There are 8 hidden switches. A switch that is on adds its own fixed numbers to the row, and there is some noise. The rows also spread widely along 13 directions, which tell nothing about the answers.
Known rows, each followed by its switches (1 for on, 0 for off):
[-14 -10  35   9 -12 -10  -5 -15 -16   5  36 -12 -36 -62 -11 -12 -39  15
  -9   7  38] -> 0 0 0 1 0 0 0 1
[-31   4  15   4  41 -16  12 -25  13  16  16   0 -22 -16  20   6  -1  22
   4  10 -12] -> 0 1 1 1 0 1 1 1
[-16 -10 -63  13  -7  47  19 -10  45  34   4 -49  33  -3  -1   2   7   4
 -12  14 -26] -> 1 1 1 0 0 0 0 1
[-26  18 -33  -9 -19  55 -11  -3 -16  13   0  11  -4 -45  30   5  -4  14
  37 -17 -24] -> 1 0 1 1 0 0 1 0
[-25   4   9  28  28   5  -6 -46  28  23  25   4  -6 -22  25  -4  13  30
  16 -29 -10] -> 0 0 1 1 0 0 1 0
[ 27 -22  32   4   2   9  -4  51 -40  22 -22  35  -2  -9  21  -2 -16   4
   4   3 -26] -> 0 0 0 1 1 1 1 1
[-15   1   5 -31  22  -5  28  31 -28   1  41   2 -12 -48  25 -12  -5  40
 -15   5   8] -> 1 0 1 0 0 0 0 0
[ -3 -29 -25  25 -34   1   2   2  59  10  -4   8 -15  21  10  20  40 -33
   8 -29  12] -> 1 1 0 1 0 0 0 0
[  3  17  25  -1  19   7  20  17 -10 -12  26 -12 -33 -17  25  16 -42  25
   3  -4  20] -> 0 0 0 0 0 0 0 1
[-26 -64  27  19  32 -23  21  -9  38  12 -42  11 -40 -12  -3   4  -6   3
 -21  -6  45] -> 1 1 0 1 0 1 1 1
[-47 -26 -15  11 -27   0 -36 -25 -18  42   1 -11  56 -11  30   3  28 -29
 -14  27   6] -> 1 0 1 1 0 1 0 1
[ 18   5  24  28  22  31  19  21  -7  16 -14   0 -40 -11  -4  37 -39  30
   2   3   1] -> 0 0 0 0 0 0 0 1
[-17 -14  23  26 -14  48 -49 -22 -42   8 -20 -23  31 -43  -5 -53 -10   3
 -19  29  -5] -> 1 0 1 1 1 1 1 1
[ -6  12  41  45  14  28 -17  15 -14  32  -3   1 -12  -7 -29  -6  28  55
 -24  34 -44] -> 1 1 0 0 0 0 1 1
[-34   4  21  38   3  45 -36 -17 -30   5 -40 -12  14 -15   3  10  32  24
 -13  29   4] -> 1 1 1 0 0 0 1 0
[-52  15 -21  25   3  25 -31 -38   3  51 -16  -1  40  12  33  57  27   4
  19  10 -21] -> 0 0 1 0 0 0 0 0
[-19  -8  16  40 -15  30 -32  -4 -55  11 -16 -11  37 -17  34  43   1 -10
   3  35  20] -> 0 0 1 1 1 0 1 1
[-35  -2  -3 -25  -6  39  -2  -5  -2 -24  11   2 -20 -49  19 -57 -12  27
  -6 -17   4] -> 1 0 0 1 1 1 0 0
[-27 -22 -56   0 -37  46  24  26  30  13  -7   0   1 -16   1  16  18   5
  -4  11 -16] -> 1 0 0 0 1 1 1 1
[-15 -18 -30 -14  20  21  29 -19  20 -12  -3  -6   6 -11  65 -11  -3  -6
   8 -42  31] -> 1 0 0 1 0 0 0 0
[-34  -9  -3 -25   1  30  -9  26 -40  19 -14 -12  37 -30  26  -7 -16  14
   3  27 -23] -> 0 1 1 1 0 0 1 1
[-13   4 -31  13 -20  64   1  29  21  26   0   2  24  11  34  23  14  29
  17 -27 -39] -> 0 0 0 0 0 0 0 1
[-45   3  -6 -44   0 -22 -27   6  -7  41   0  31  13  -5  49  18 -12  -8
  26 -15  -9] -> 1 0 0 0 0 0 0 0
[-85 -25 -24   6   9  50 -10 -36  14   9 -40 -13  24 -28  21  14  12  23
   0   8  19] -> 1 0 1 0 1 0 1 1
[ 12  -6  23  28   6  33 -34 -28 -59  35 -48  -7  19 -42   2 -16   1  16
 -18  13  -7] -> 1 1 0 0 0 0 0 1
[-31  31  17  11   8  43 -40 -10 -72  27 -22   7   5 -37  25  36 -12  27
  15  31 -16] -> 1 0 1 0 1 0 0 1
[-41   3   3  17 -18  10 -35 -45   3  20 -20  13 -20  -9 -11  -7  30 -30
  13  14 -12] -> 1 0 1 1 0 1 0 1
[ -3  -1 -21   9  -1  35 -31 -22 -13  27 -58 -14  42  13  35  18 -16 -32
  15  13 -15] -> 1 1 0 0 1 0 1 1

New rows. What belongs after each?
[-35  -4  -4  10  11  27   2  -8  24  23 -38   8 -20  14 -14   6  13   3
  -5  18 -21] -> 1 0 0 0 0 1 0 1
[-24  -2 -42  35 -24  57   1 -29 -11   3 -21 -16  24 -11  51  35  31  -5
  -3   2  14] -> 1 1 0 1 0 1 0 1
[  0  27 -16  33  32  54  22 -22  -6   3   6   6 -22 -23  21  10  25  37
  13  -1 -33] -> 1 0 1 1 1 0 1 0
[ 16 -11   6  -9  13 -11  -7 -12 -31  33  11 -14   2 -67   4 -30 -26  21
 -15  -1   2] -> 1 1 1 0 0 0 0 0
[-43 -12   1  -9  44  23   4 -21  29  13  -2   3  -6 -12  39 -18 -16  28
  16 -30  -7] -> 1 0 1 1 1 0 0 1
[-11 -17  32 -13  37 -11   6  -1 -15  31  12  11  -8 -41 -22 -52  -9  35
 -20  22 -31] -> 0 0 0 1 1 0 1 0
[ 31  -2 -33   7  -8 -24  41 -22  40  -8  36  -6 -21  -5  32  18  16 -31
  13 -29  25] -> 0 0 0 0 0 0 1 0
[-36 -19 -12  11 -16  17 -13  -7   4  -3 -38  25   5  14  31  13  54 -32
  11  -2   9] -> 1 0 1 1 0 1 1 0
[-42 -29  -3  16   9  41   6  -7  20 -13 -16  -9  -5 -25  29  11   1  30
  -5 -23  40] -> 1 0 1 0 1 0 0 1
[-42   3 -16   2 -12  64 -23   6  -3  22 -31   5  27   9   8 -14  17   4
   9  22 -51] -> 1 0 0 1 1 0 1 1
[  0  -6   0  32  16  15 -22 -39 -26  22 -35  -5  19 -19  42  28 -16 -10
   6  -2  25] -> 1 0 1 0 0 1 1 0
[-55   5 -25  14  12   2   8 -44  20  35   4  16 -21 -18  13  38  35   0
  24  11 -16] -> 1 0 1 1 0 0 1 1
[-26 -30 -13  44   8  28 -24 -27  15  54 -10 -10  46 -19  43  35 -13  32
  -9 -22  23] -> 1 0 0 0 1 0 0 0
[-31 -20   2   1   3   4 -15  32 -10  57  14   3  20 -15  25  32 -37  15
   7  10  -7] -> 1 0 1 1 0 0 0 1
[-68 -12  18   8  28  20 -14 -30   3   1 -18   2  18  -5  48   6   5  24
   4 -11  26] -> 0 0 0 1 0 0 1 0
[ 31  37 -15  -7   6  11   3 -29  -2   8 -17   0 -32  -2  -9  -8  -4 -25
  15  19 -45] -> 0 1 0 0 1 1 0 0
[-50  -8   0   1   5  19 -28   4 -26  44  -6  15  30 -23  54  22  13  30
  13 -10 -18] -> 1 1 1 1 0 0 0 1
[-32 -18  17 -39   9  -1 -21 -21 -58  30  -1   0  21 -75  42 -25 -58  17
   6  -8  20] -> 0 0 0 1 0 0 0 1
[ 16  -3  11  -9  33 -31 -12 -11 -26  58 -24  25   9  -8  25   1 -26 -15
   5   7 -26] -> 1 0 0 0 0 1 1 0
[ 46 -18 -11  30  -5  58   5  16 -32  13 -39   6  19  -2  30   0   7 -13
   1 -10 -16] -> 1 0 0 1 1 0 0 1
[-18   0 -61   5  -1  37  17 -36 -12  37  -5 -11  24 -31  26  24   6  -8
   2  20 -12] -> 1 0 0 1 1 0 0 0
[-48 -20   2 -38  37   4  23  29 -30  19   5  14   6 -43  42  -4 -26  41
  -8   7   8] -> 1 0 0 1 0 0 1 0
[-40  14 -21 -20  14  19  -1 -32 -19  -4   4  -3  20 -23  52 -15  27   7
  -5  -1   3] -> 1 0 1 0 0 1 0 0
[-17  23  -3 -22  17  -3   3 -40 -13  -3   5   2 -20 -21  -2 -39  39 -11
  -2  16 -16] -> 1 0 1 0 0 0 0 0
[-50   5  -8 -10 -46  23 -32 -10   5 -22  -1  12  -1 -16  51   5  19 -12
  29 -35  27] -> 1 0 0 0 0 0 1 1
[-70 -18 -43  17  -9  84 -11 -14  28   9 -29 -18  37 -10  32   7  19  34
  -3 -10  -6] -> 1 0 1 0 1 1 0 1
[-10 -52   0  15  11   3  -1  -4  -6  22 -31 -13  23 -25  43  29 -28  -8
  -7 -20  64] -> 1 0 1 0 0 0 0 1
[ 17   4  25   3 -22  -5 -33  10  -3   8  30  -6 -10  -6  14 -25 -29 -29
  19 -15  -3] -> 1 0 1 1 0 0 0 1
[-27  -9 -17 -43  26 -10  12 -17 -37  18 -17  -4  22 -28  46   5 -18 -14
  -7  15  23] -> 1 0 0 0 0 0 0 0
[-28  21  22   0   0  38 -59 -19 -31   0 -33   0  11  -9  35 -22 -24  -7
  26   5 -25] -> 1 1 1 1 1 1 1 1
[-48 -11  12  12   9 -14 -34 -23  19  54  -4  13  10  -7  23  15 -16  13
   5  -5  -6] -> 1 0 0 0 0 1 1 1
[  1 -30 -11 -21  -4   0  -8 -13 -26  32 -43  -2  41 -18  20 -16  -7 -34
   1   7  -4] -> 0 0 0 0 0 0 1 1
[ 13 -32  34  42   6   1  -8   6 -18  18 -25  15  -2  -6   6  25  32   5
 -12   2  16] -> 0 0 1 0 1 0 0 1
[  5  11 -25  13 -26  43 -31  -4 -22  30 -31  -4  35  17  20  -2  18 -31
   2  21 -40] -> 1 1 0 1 0 1 0 0
[ 30  -9  24  17   8   8  19  35 -18   7  32 -21 -32 -34 -12  -4 -58  16
 -23  20  25] -> 1 0 0 1 0 0 0 0
[-28  -8 -23 -14  -2   9   1 -12 -41  35 -14   6  10 -39  36  40 -23 -12
   9  17  21] -> 1 0 0 1 0 0 0 0
[-15 -27  16  17  31 -15  -3 -24 -11  47 -54  15 -10 -16 -19  30  28   6
  -8  23  -2] -> 0 1 1 0 0 0 0 0
[-38  13 -37 -12  24  25  28 -35  31   9   1  16 -12 -14  19 -22  59  26
   7 -17 -36] -> 1 0 0 0 0 0 1 0
[ -2 -35 -29  10  -7  -9   3 -24  11  33  -7 -25  27 -22  -3  -7  31 -19
 -26  14  12] -> 1 1 1 0 0 0 0 0
[  0 -14   8   8  22  43  -9  29 -43  17 -35   1  13 -28  55  30 -43  27
  11 -18  18] -> 1 1 1 1 0 0 0 0
[  2  18  22  44  15  38 -22 -38 -18  10 -27  24 -12  -5  13   3  48   7
  26  -6 -40] -> 0 0 1 1 1 0 1 1
[-42   4   0 -31  -2  -7 -36 -18   0  21 -34  23  26  25  41  -3   4 -37
  27   4 -30] -> 0 0 0 0 1 1 1 1
[  3  27  -5  30  -8  33   0 -42 -44  32  13 -15 -15 -55  -7  21 -16  10
   5  33 -11] -> 0 0 0 1 0 0 0 1
[ 14 -15  11  33   9  33 -13   5  -7  38 -42  21  -3  -9 -21  -8  20  19
  -8   7 -36] -> 1 0 0 0 1 0 1 0
[ 36 -23   7  31  35  10   4  -3  12  24 -46 -18   4  14   1   9 -28 -12
 -13  11   2] -> 1 1 0 0 1 0 1 0
[-36  18  -4 -33 -24   8 -50   1  11  19  11  -3  12  -8  27 -32 -18  -5
  24 -15 -36] -> 1 1 1 0 0 1 0 1
[  5  22   5 -23  45  -4  37 -16 -43   9  13 -11 -40 -56  15  11 -40  17
  10  25  -5] -> 0 1 1 1 0 0 0 1
[-43  -3   5 -12 -21   9 -16   0  12 -15 -20  26 -26  17  16   1  33 -31
  16  -7  13] -> 1 0 0 1 0 0 0 0
[-42 -11  36 -10  14 -14 -28  -7 -49  27 -26  17   7 -42  14   5  19  23
  -2  22  -2] -> 0 1 1 0 0 0 1 1
[ 18  12  -5  14  17  23  11  -4   4  14  -7   5   1  18   7  -1  37  -4
   9   6 -47] -> 0 0 1 0 1 0 0 1
[ 11   4  20   6   6   0 -35 -20  -9  26 -12 -16   1 -13  -4 -23 -42 -24
  14   7  -9] -> 1 0 1 0 0 0 1 1
[-12 -19   6  26  32  -4 -14 -35  12  43 -28  28   0   6  16   2  29  -6
   3  -7 -20] -> 1 0 1 1 1 1 0 0
[-61  -8  -3 -26 -20  36 -15   4 -10   9  19   5  17 -53  21 -43   8  40
   6 -13 -19] -> 0 0 0 1 0 0 1 1
[-24 -13  -6 -22 -46  10 -33  19  26 -24 -12 -15  -6   5  14  -8 -12 -40
  16 -17  34] -> 1 1 1 0 0 0 0 0
[ 22   6 -10  36   3  35  10 -35  18   3   3 -20 -10 -22   3 -16 -11  10
  -2  -7 -12] -> 0 0 0 0 1 1 1 1
